All groups share one centre, and each spreads out both ways along 11 directions, with some noise.
In the rows, zero is written as 128.
Known rows, each followed by its group:
[150 143 148 145  91  65 107 153 169 167 205 129 163  69 153 141 132 102
 139  40 178 150] : musu
[ 76  98  79 123  99 158 129 133 129 113 109  65 104 120 165 157 146 115
 115 147 134  95] : Vap
[109 139 118 152 130 116  98 152 119 168 102 130 150 120 150 138 141 125
  90 107 143 162] : musu
[110  89  40 124  90  99  80 189 147 119 126  94  98  80 116 126 111  88
 119 103 134 116] : Tido
[163 142 106  85 135 167  85 166 117  97  95 146 133  92 144 141 109 105
 129 125 159 199] : Tido
[131 118 141 144 162 149 143 142 111 125 126  61 106 129 155 122 154 172
 131 158 147 132] : Tido
[101 121 158 165 122 104 114 153 114 178 113 147 162 170 147 156 133 127
  72 106 142 133] : Dom
[139 128 108 166 120 131 139 153 120  81 130 101 149  82 180 127 165 107
 127 135 161 138] : Vap
[157 179 149 143 183 147 111 123 144 150 165 122 143 130 122 112 123 136
 155 119 159 129] : Vap
[155 189  93 115 147 115 108 146 148 124 152 138 169  67 168 105 110  83
 139 108 164 131] : Dom
[ 90 141  82 144 149 100 115 129  98  83 122 146 169 147  88  90 124  91
  92 168 142 104] : Tido
[123 132  95 128 115 130 101 137 124  88  98 131 135 115 143 113 140 104
 128 112 163 169] : Vap
[109 135 170 137  83 101 156 100 136 166 122 174 175 129 131 125 129 139
 116  97 121 124] : Tido
[ 84 166  86 138 121 119 144 125 129 181  66 145 121 138 120  94 120 150
 145 138  96  69] : Dom
[115 136  94 145 149 114 150 118 103  83 169  98 128 168 153 159 162  85
 119 171 142 114] : Dom
[105 140 124 141 140 159 170 120  93 118 107  74 126 161 116 145 150 151
 120 181 141 119] : musu
[140 104 156  70 108 159 139 191 101 118 148  73 151  39 152 114 119 163
 117 129 193 144] : Tido
[143 189  62  74 115 118 124 129 137 114 123 113 143  52 100 100 106  99
 155 131 157 162] : Dom
[107  91 126 103 105 165  87 153 119 123 100 128 134 112 119 135 107 117
  99 119 150 134] : Vap
[ 96 133  69 111 110 104 118 211  89 165 101  82 116 126 129 145 139 134
 108 126 183 156] : Vap
[120 115 130 113 126 114 106 115 151 161 133 154 130 141 105 134  86 109
  82 119  96 112] : musu
[112  86 170  70  63 135 148 149 133 176 106 119 134  68 151 130 112 186
 122  88 138 139] : Tido
[150 159 152 158 191 203 112  84 160 146 156 101 107 196  96 161 105 136
 146 147 130  96] : Vap
[125 107 148 106 172 185  86 123 130 125 127 101 107 136 109 110 114 162
 124 132 143 143] : Dom
[118 134 118 118 137 165  88 149  78 105  82 129 141 110 116 107 164 158
 141 139 158 184] : Dom
[124 139 109 143 122 147 146 134 128 113 119 109 147 129 131 150 124 102
 113 151 146 111] : musu
[118  91 168 126 182  88 117 151  98 126 131 151 139 175 134  87 112 148
  54 143 130 146] : musu
[125 168 162 135 187 134 120 128 125 171 166  90 143 142 144  98 146 167
 137 118 171 144] : Dom
[147 100 130 111  88 121 137 155 116 105 121 127 128  86 138 138 135 128
 118 128 126 148] : Tido
[105 134 139 121 172 107  78  82 110 101 137 182 126 190 100  62 155 142
 170 103 127 160] : Vap
[153 105 109 144 144 162  48 151 167 117 115 143 106  75 163 110 120 118
 148  88 118 133] : musu
[129 116 135 133 138 184 114 114 157 127 129 114 110 115 156 124 118 140
 146 117 125  89] : Tido
[122 131 139 134 201 179 108 100 136 134 136  92 100 147 143 100 122 163
 130 154 109  96] : musu
[101 186 166  93 134 137 101  89  80 157 146 134 173 113  87 109 169 166
 140 133 140 205] : Dom
[161 148 112 105 112  67 136 159 140 157 167 144 101  93 107 119 119 132
 187  92 113 128] : Vap
[110 127  94 140 121 112  99 150 109  99 132 144 131 138 142 123 150  99
 149 109 163 125] : Dom
[125 131 169  74 126  87 130 134 108 142 166 137 150  81 143  73 138 168
 149  99 146 143] : musu
[109 120  67  94 106 167  80 166 133 130  71  95 116 112 122 146 105 119
 115 103 181 165] : Vap
[110 151  75 133  78 171 115 112 136 134  90 128 134 128  86 183 119  90
 133 140 119 117] : musu
[137 153  82  82 116 145  86 136 162 113 137 151 152  58 139 108  74  80
 149  99 155 111] : musu
[132 162 143 120 150 118 161  82 149 147 191  94 121 114 118 115 132 142
 167 129 115  98] : Dom
[115 122 113 125  96 130  99 134 133 131 134 132 130  91 141 128 150 121
 164 100 136 129] : musu
[142 151  82 175 109 145  74 180 156 141 127 112 137 120 135 183 128  78
 126  80 197 159] : Tido
[ 97 127 135 147 121 102 138 135 104 131 146 103 158 106 171 106 176 134
 111 125 154 144] : Vap
[125 169 126 188 126  77 116 119 122 140 177 148 179 172  84 158 145  76
 109 118 146 139] : Tido
[111 128 187 105 129 172 146 102 142 156 169 116 158 114 122 125 107 158
 123 129 139  74] : Tido
[172 135 170 157 115 147 158 113 129 104 170 108 165  72 148 161 157 118
 113 150 127 151] : Dom
[122  66 107 138  86 119 114 144 141  92 126 175 110 119 154 143 108  81
 113 121  81  71] : Dom
[169 127 158 103 115 146 128 154 154 167 137 109 121  76 115 130  96 152
 139 102 133 137] : Vap
[134 129 105 126  98 139 100 123 159 167 148 132 109 145 109 204 108  86
 122 109 107 128] : Tido
[153 125 161 103 168 133  96 114 121  95 142 185 156 170  74 102  70 114
  92 140 129 133] : musu
[183 117 158 144 111 168 148 157 147 121 103 121 156  67 136 156  98 128
  88 140 134 134] : Vap

New rows, each followed by its group:
[116 164 142 136 171 176 150 127  83  95 124  95 146 124 161 104 173 155
 160 171 176 126] : musu
[ 88 109 119 126 186 149 137 104 132 148 137  74 104 204 126 131  99 136
  72 179 117  78] : musu
[100  88 114 189  91  75 172 183  97 140 104  72 121 143 178 168 181 129
  53 142 138 140] : musu
[108 120 138  95 114 120  88 146 124 172 128 130 119 127 129 120 130 157
 145  78 158 164] : Tido
[134 132 161 112 130 226 107 133 164 184  89  99 109 124 177 172 113 168
 147  89 158 147] : Tido
[105 125 142 111 133 179 105 170  97 141  80  98 134 146 151 136 138 167
 129 117 207 167] : Tido
[ 48 122  73 119 128 129 111 150  93 150 138  70  97 172 142 152 155 124
 123 141 140  93] : Vap
[128 128 123 185 134  87 129 115 120 102 178 122 122 172 113 137 177 105
 143 138 122 113] : Tido
[138 100 140 105  96 163 121 127 118 106 104 156 118 140 134 178 127 118
 132 134 118 146] : Tido
[137 125  92 114 122 169 120 132 144 102  92 118 123  74 150 121 104 111
 123 147 114 110] : musu
[117 125 146 109  52 103 182 109 118 123 168 122 137  84 125 148 165 138
 178 121 121 105] : musu
[ 84 135 112 113 148 151 140 126  91 113 126  90 123 156 148 125 149 141
 131 165 151 102] : musu
[134 142 122 150 141 150  93 146 128  98 118 122 148 123 138 123 137 111
 135 113 179 161] : Vap
[134 122 114 152 102  89 101 139 147 128 179 141 128 122 111 150 139  86
 143  88 130 129] : Tido
[111 135 147 158 135  93 140 152 117 130 127 113 174  92 143  58 157 159
 129 106 179 126] : Tido
[131 145 130 146 115 164 180 108 113  94 150  92 131 156 105 171 145 121
 149 180 142  91] : musu
[122 138 111  51 145 118  57 133  95  94 127 194 144 111  97  67 110 120
 147 113 137 172] : Tido
[130 144 171 121 145 153 130 100 123 150 155  90 148 138  98 149 136 147
  95 149 141 159] : Dom
[143 165 159  84 144 111 117 131 122 155 174 127 169  83 114 112 119 134
 119 118 158 166] : Tido
[103 109 163 135 160 145  82  70 124  72 152 153 138 142 148  73 168 138
 159 110 143 143] : Vap
[150 149 139  52 146 113  88 153  83 109 131 161 136  94 118  91 124 132
 138 118 144 214] : Tido
[144 106 110 135 141 155 132 134 134  99  95 110 121 141 104 142  92 107
  76 171 121 122] : musu
[103  77 123 140  85 119 171 142  97 102 128  71  92 160 114 156 170 146
 133 158 135 118] : musu
[161 114 158 153 125 107 144 136 145 129 161 118 133  98 138 134 136 129
 112 123 132 127] : musu
[130 136 154 114 144 113 129 126  92  86 139 199 190 126 143 106 109 101
  97 154 131 109] : musu
[ 94 106 113 136 170 137 117 117 122 106 124 102 112 123 138  56 135 160
 140 144 128  72] : Tido
[119 131  76 148 137 152  98 133 119  64  90 145 143 120 141 120 131  83
 114 150 145 129] : Vap
[115 112 114 134 138 175 100 133 152 154 187  70 102 137 119 170 109 116
 135 120 138  90] : Tido
[111 153  90 105 115 126 139 129 136 148 105  85 128  83 155 119 126 130
 121 129 143 144] : Vap
[ 93 175 127 165 110 127 128  95 158 198 178 105 160 169 108 190 134  92
 120 102 148 103] : musu
[ 91  94  84 154 144 162  59 150 122 132  56 143  97 116 179 111 143 129
 109 125  84 134] : musu
[140 113 113 137 148 145 118 141 135 110 117 107 109 143 114 135 103 115
  98 146 138 125] : musu
[149 102 153 151 135 110 131 156 115 111 160 107 123 145 131 132 144 135
 128 121 162 138] : musu
[112 121  81 133 113 136 121 137 163 150 132  76 103 131 130 158 108  99
 106 124 139 108] : musu
[115 115 143 104 126 161 123 100 130 132 143 135 117 145 117 151 111 134
 128 149  96 101] : Tido
[112 127 143 117 106  99 148 147 121 173  61 129 150  76 163  78 134 186
 108 100 141 167] : Tido
[102  86 129 143 124 129 122 131 128 129 120 145 104 157 146 127 131 141
 137 125  96  70] : Dom
[ 75 121  88 113  72  60 115 157 100 140 124 125 143 112 147 129 159 111
  99  99 155 161] : Vap
[130 114 155 157  90 108 138 148 129 136 119 160 147  91 160 129 138 124
 117 106 112 107] : Dom
[127 126 124 141  97 107 116 144 136 115 113 164 152  98 132 118 127 112
 132  94 141 137] : Tido
[ 93 112 121 170 132 162 120 159 101 114  80  93 131 169 139 130 152 143
 120 132 197 119] : Tido
[ 83 125 127  81 120 135  64 149  85 138  95 159 138 183  92 132 125 134
 133  92 178 183] : Tido
[ 93 153 136 141 151 136  73  90 141 133 162 116 130 208 111 126 168 129
 182  69 195 172] : Vap
[111 136 148 122 127  94 113 102 109 121 117 198 154 142 117  82 137 135
 143 104 118 146] : Tido
[183 176 134 121 132 162 108 123 178 136 165 113 150  35 130 112 113 128
 183  87 165 151] : musu
[108 129 174 129 103  82 156 133  92 171 168  93 133 147 107 130 191 184
 157  99 162 169] : musu
[151 120 127 135 126 147 129 147 104  84 100 145 142 101 138 116 134 127
 120 155 131 138] : musu
[122 142  84 147 188 138  79 133 115  41 107 162 146 108 133  37 129 107
 161 146 156 109] : Tido
[165 136 129 128 164 152 127 195  92 128  89 128 129 122 107 123 103 152
 105 168 135 132] : Vap
[118 155 120 139 161 177 110 108 143 135 134 109 145 128 141 127 120 116
 117 150 137 104] : Vap
[127 136 139  76 113 108  91 104 148 157 137 186 145 105  85  95  79 119
 137  94  95 129] : Vap
[123 114 134 132 106 126 127 131 109 106 102 156 129 131 140 126 145 131
 136 120 126 144] : Tido
